The rows of a group lie close to one hidden flat surface of 10 dimensions, which passes through zero. Surfaces can cross.
Some rows, each with its group after it:
[ -2  52 -11   8  -1 -32 -31   1 -39  78  17 -75 -14  25 -41 -45 -39 -26
 -18  24  55]	Bog
[-12   8  22  33 -38  41  21 -14  -1  20   4 -27   1 -30  -3 -22  18 -13
 -24  -7 -35]	duvol
[ -4  14 -50 -66  -1 -39 -10  12 -13 -25 -34  24  13   2  14  -1  -8  -3
  50   6  60]	Bog
[-15  17 -10   9   0  23 -43 -25 -48 -22   3  14  37  36   1  17  -4  37
 -48  26 -18]	Bog
[ 24 -23  -1 -11  53 -26  58  29  22 -23  32   2 -50 -29   1  67  25  11
  54 -50  -2]	Mef
[ 54   3   8 -29  42 -70   9  -2   8  15  14  13 -34   8   1 -23 -49  -4
  13 -11  34]	Mef
[ -6  -1  -1  16 -26  29  17  29 -24 -10  18 -42  21 -11  30  -9 -13  -2
  -7 -51  -7]	Bog
[  2 -12  40  39  29   1  -8  32  18  20  21   2   0  -2  26 -44   1 -51
   8  -5  -8]	Bog
[  4  20  58  22 -59  20  -4 -17  52  -5  -5 -39  32 -35  21 -33 -30 -19
 -23 -49 -20]	Mef
[ -9   6   3  16  -4   9 -17 -13 -33  40  -6   9   3  13 -10 -44   6 -10
 -34  35 -13]	duvol
[ -1 -12 -15  -2  18  13 -15  -7 -69 -29  31  44  14  40  14  17 -22  54
 -35  18  -1]	Mef
[ 23  25  -8  -1  55 -33 -53  26   6 -21 -25 -31  36  31  19 -23 -17 -21
 -12 -18  29]	labur
[  6  -6  41  25 -35  25  27   2  11   3  31  -9 -10 -25  12  -5  -2 -42
  49 -36 -30]	labur
[ 19   7   5 -66 -56 -54   8 -40   8 -32  -9  16  24  -1  39 -16 -75  40
 -24 -58  10]	Mef
[ -9  -8  10  -1  10 -21 -10  19   3  -7  -2 -11  16  12  19   7  -6  -2
 -11 -30  -3]	labur
[ 15   7 -26  -9  64 -10  -7 -10 -30 -29 -21   9   6  16  -5  41  30  68
 -65  -6 -10]	duvol
[  9 -10   6  57  14  70  16  23  -8  16  35 -44 -19  -9 -25  11  21 -18
 -15   9 -42]	duvol
[-27 -10   0   8  -9   6  -9  10 -11   8  -3 -29  15  11   8   9   1  24
 -63 -16  -9]	duvol
[-27 -54 -35   0 -29  20  39   7 -21  29  16  13 -31   9 -24  29   3  57
 -68  38 -12]	Mef
[ 25 -11 -54 -31  23  19  19  -8  -9 -31 -29  42 -22   5 -26  27  34  17
  35  40   8]	Bog
[ 48  21  -1 -11 -10 -16  18 -58  31  47 -18 -18 -34 -25 -45 -30 -27  12
 -31  26   4]	labur
[  4  21 -35   9  11  12 -31   0 -28   4 -30 -53  24  29 -22  -3   1  21
 -59  12   5]	Bog
[-22 -11  -8 -32 -19 -19  26  38  28  28 -10 -13  -6 -48  28 -23   2  18
  -9 -10  55]	labur
[ 66  64   5  11   4  51  -5 -34  11   1 -12 -25   8 -39  -7 -67  -6 -12
   7  16  12]	labur
[-74   1  36  32 -11  26 -36  25  29 -10  -8 -41  54 -10  36  42  33  19
 -33 -35  -2]	labur
[ 44  15 -21 -11  11 -13  11  -2  -3 -18 -10 -61  10  13   2 -17 -35  20
 -67 -55 -16]	Mef
[-53 -31 -18  15 -13  27  23  44  45  35 -29 -46  -9 -33 -17  20  75  -4
 -21  -2 -11]	duvol
[-23  -3 -12  69  39  89 -16  48 -48 -13  16 -19  19   9   4  11  69  -7
 -20  13 -37]	duvol
[ 33 -19  16  40  65   6  25 -20  -6  10  42  20 -51   5 -41  41  12  29
 -17  26 -32]	Bog
[  7  19   4   2  -7 -19 -72 -25   9 -27   3  11  22  61 -24   0 -74 -34
  57  45  36]	duvol
[ 34  -2  -4  -3 -11  11   8 -57 -34 -10  11  34 -17  13 -24   1 -30  34
 -35  23 -32]	Bog
[ 72  40  11  15 -14  50  14 -47   0 -12   9 -30   0 -31  -7 -41 -33  13
 -17 -13 -27]	labur
[ 21   9  -9   6  14  32  -3   3  34 -37 -17 -31  13 -11 -12  41  23  13
   8 -16 -12]	duvol
[ 37 -14 -28 -24 -53   7  38  -7  47  -9 -42 -49  -6 -28 -19 -11  -9  -6
  -8 -37 -15]	labur
[ 25  30 -17 -11  29 -31 -23 -38   1  -9 -21   1   4  23 -25   3  -6  16
 -20  13   7]	Mef
[-19  19  46  51  41  21 -47 -10  15 -40  14  -8  32  17  -5  74  39  -2
   4 -16 -40]	labur
[ 24 -20  -2   7  53   2   3  44  30  -7 -22 -19 -11  -9  -1 -16  30 -25
   6  -1   0]	Bog
[ 24   6   2  32  -3  28  -5 -31  30   3   7 -33 -17   8 -57  33 -14   5
  -9  23 -23]	duvol
[ 12 -12  11  12 -34  17  58 -10   2  27  25  -6 -39 -30 -26   6   6 -24
  41 -12 -34]	Mef
[ 20  13  -2 -21 -62  20  -3 -66 -10   5 -11  54   4  -3  -7 -40 -54  31
 -32  50   2]	Mef
[-65 -12  47  -1  -8 -65 -13  36 -12  56  52   7  -8  -2  32  -8 -25 -32
  38 -22  51]	Bog
[ 43  -2 -61  -1  -8  58  36   5 -39  18  -6  12 -29 -16 -15 -59  11 -16
  34  52   4]	labur
[ 15   3  10  45  40  34 -14  13 -27  17  31 -18 -13  13  -8 -26   2 -19
 -15  22 -17]	Mef
[-52  -5  28   9 -41  15 -31  12  41 -44  -1 -20  46   4  22  71   2  -4
  27 -33   4]	duvol

New rows, each followed by its group:
[ -2 -24  29   1  25 -42  -4 -36   6  20   7  74 -35  14  -9   8  -5   7
  -6  42 -20]	Bog
[  8   9  33  22  44 -55 -20 -52  70  35 -11  -3 -46  12 -74  45  13 -24
  16  37 -20]	labur
[ 10 -10  20   0   4 -17  38   1 -53   4  69  20 -32   1  13  10 -13 -17
  40 -48 -24]	Mef
[  2 -32  20 -14  44 -36  14  25  -4 -29  46  24  -6   5  37  46 -30  62
 -37 -44  13]	Mef
[-25  27  43  37  -2  19 -18 -24  29  18  12 -38  -1 -16 -21  38  23  -9
  11   5 -11]	Bog
[-30 -35  48  17 -21  27   4  41  44   6  32  41  13 -35  52 -28 -20  -7
  12  15  36]	Mef
[-17   7 -11   8 -63  40  27 -41  43  17 -52 -46   0 -29 -47  31  37   0
 -13   6 -43]	Mef
[  3 -12 -21  26  22  27  -4 -11  10   5 -33  21  -8   9 -41  -7  49 -14
  -1  62 -15]	Bog
[ 11 -14 -51 -25 -27  32  40  16 -64 -17   0 -18  -4  12  -3 -13  -2  12
 -17 -25 -27]	Mef
[ -4 -10  29 -22 -42 -41   8 -22  40  -6   0 -25  17 -13  31   0 -57  53
 -67 -56   5]	Mef
[ 37  17 -28 -28 -48  20  39 -36 -21   8  10  32 -32 -30 -16 -27 -15 -28
  89  22  13]	Bog
[-44 -27   1 -24  -6 -70  -5  35  54  30 -40 -16  -8   6 -11   7   8 -32
   7  -5  29]	labur
[ -9   4  16   3 -54  10  16 -19 -14  15  23   0  -6 -14   3 -24 -19  -9
  14  -9  -3]	Bog
[ 58  28  15 -36  -5 -45   3 -66  42 -20 -15  17  -4 -15  -4   0 -46  20
  11 -20  11]	Mef
[ 20 -37 -10   2 -24  21  32  19  42  26  -2  -2 -31 -28 -17 -35 -21  18
 -29  35  18]	Mef
[-18   5 -11 -16 -57   1  20 -27  37  38 -37   1 -15 -35 -31 -21  19 -13
  11  39  11]	labur
[ 16 -11  12  -1   7   7  36  27 -23  35  54  17 -30 -36  29 -51 -19 -12
  25  -2  30]	labur
[  7  21  11  35   2  48 -12  19 -22  30  20 -24   2 -13  12 -71   2 -38
   2  24  13]	labur
[-22 -50  -7 -35   0 -41  -7  61  27 -15 -47  24  30   5  54 -45  -8 -13
 -30 -26  13]	Bog
[ 28   8  18   0 -28   0   7 -30  31   1   3 -19  -4 -21   1 -25 -40   9
 -18 -21 -12]	Mef
[-38 -14  15 -32 -43 -41   2  23  31  -2 -17 -27  28 -11  35  13  -7  -4
  -1 -68   9]	Mef
[-23   6  21 -13  11 -51 -18 -10  27 -17 -11 -30  21   9   9  44   0  34
 -37 -55   4]	Mef
[-19   5 -20  -4 -15 -12 -10   0 -11  12 -29 -38  12  18 -11   0  10   4
 -32 -14 -12]	Mef
[-13 -43  -2  23  32  22 -11  49  -9 -12 -12  45   7  15  26 -27  37 -25
  -2  37 -23]	Bog
[-40  13  19  -3 -26 -21 -30  -5   6  11   0 -17  26   2  15  13  -7   9
  -8 -18  16]	Bog
[-42  15  27   5 -46 -33  -3 -28 -31  23   7 -11   5  14  -4  14   6 -28
  20 -31 -27]	Mef
[-28  13  -1 -10 -45 -34 -12 -26 -52  29   1  18   9  22   5 -48 -14 -51
  32   7  -4]	Mef
[ 22   2 -25 -31   4 -14  -3  26  31 -21 -36 -16  17 -12  23 -29 -12  -2
   5 -27  27]	Mef
[ -5 -24   8   6  -1 -12   6  15  -9  12  10   8 -10   4  -6  -7  -1 -35
  31  -1  -9]	labur
[ -5  -4   5 -19 -26  13  14 -21  46 -18 -16  39   1 -33   8  19  10   4
  51  19  13]	Mef
[-30  -9 -28 -28 -44   3  17  15 -31 -20 -29 -34  27   5  25  19  17   6
 -18 -59 -12]	Mef
[  4  35  27  21 -13  32 -16 -29  15  -4   4 -29  22 -18   3   3  -3  26
 -40  -4 -13]	labur
[ 14   8 -18 -42  -2 -38  -4  -4   6 -15 -36 -22  25  11  27 -22 -26  40
 -59 -49  16]	duvol
[-32  -5 -11  15 -22  26   3  22 -44  19  28 -13  -4   0   2 -13   3 -14
  13  17  10]	Bog
[ 27 -40  23   8  30 -18  23 -36  68 -17 -23  48 -34 -10 -21  37  23  29
 -26  16 -45]	Bog
[ 27   9  -4 -13  27 -28 -20 -19  15   0 -27  -6   1  17 -10 -12 -12  11
 -33   5   8]	Bog
[-18 -10  24   2  15 -75 -19  20  38  22  -8 -14 -13  10  -1  11 -17 -26
  -1 -32   3]	labur
[-11 -28  22   4 -46   7  18   2   6  21  28  21   0 -17  23 -27 -40  20
 -36   5   7]	Mef
[-33   7  12 -12 -35 -26  15 -32  54  -6 -31 -40   5 -27 -15  69  35  14
   7 -57 -34]	Mef
[ 16 -53 -15   0 -55  13  67  20 -17  30  23 -12 -39 -10  -3 -34 -37 -16
 -11 -28 -32]	labur
[-13 -35  31   6 -29   1  65  24 -17  26  53  15 -32 -41  36  -6  -6  -6
   4 -52 -19]	duvol
[-13  13   2   5  -2 -29 -19   3 -20  34 -12 -20   8  29   1 -41  -5 -39
  -6  -3   8]	Mef
[-14  -8 -14  43 -48  69   0  15  -6  22 -26 -60  19   5 -21 -28  25 -40
 -31  12 -45]	labur
[ 54  86  63  23  26  12 -23 -86   1 -33   1  15  29 -36  24 -35  13 -11
  17 -25 -39]	duvol
[-18 -30 -26  -7 -16 -16  27 -10 -53 -11  23 -14  -7  34  -2  64 -11  77
 -92 -46 -42]	Mef
[  2  -5 -32  24  24  62  -3  39 -74 -32  13 -11  25  27  17   6  32  -2
  -9  -3 -25]	Mef
[ -4  18  -2 -24 -10 -40 -25 -15  -6  -2 -21  18  16   7  13 -32  -8 -33
  33  -3  23]	Mef
[ 43  -8  12  10  55 -24  -4  28  -7  19  11 -15 -27  16   3 -52 -23 -20
 -19  -5   8]	Bog
[ 18  11  -8 -18 -36 -25 -12 -54  31  11 -15   1 -11  14 -42   6 -38   7
   8  33  11]	duvol
[ 29 -24 -14   5   8  21  29  28  11  22  11 -23 -33 -11 -11 -18 -19  13
 -32   6   1]	Mef
[ -7  21  15  25 -10   7  -7 -14 -35  27  40 -29  -1  11 -13  -7 -26  -7
  -5  -1   4]	Bog
[ 10  44  38   9 -25   4 -16 -47 -34  29  36  38   3 -14  18 -70 -38 -12
  18  28   9]	labur
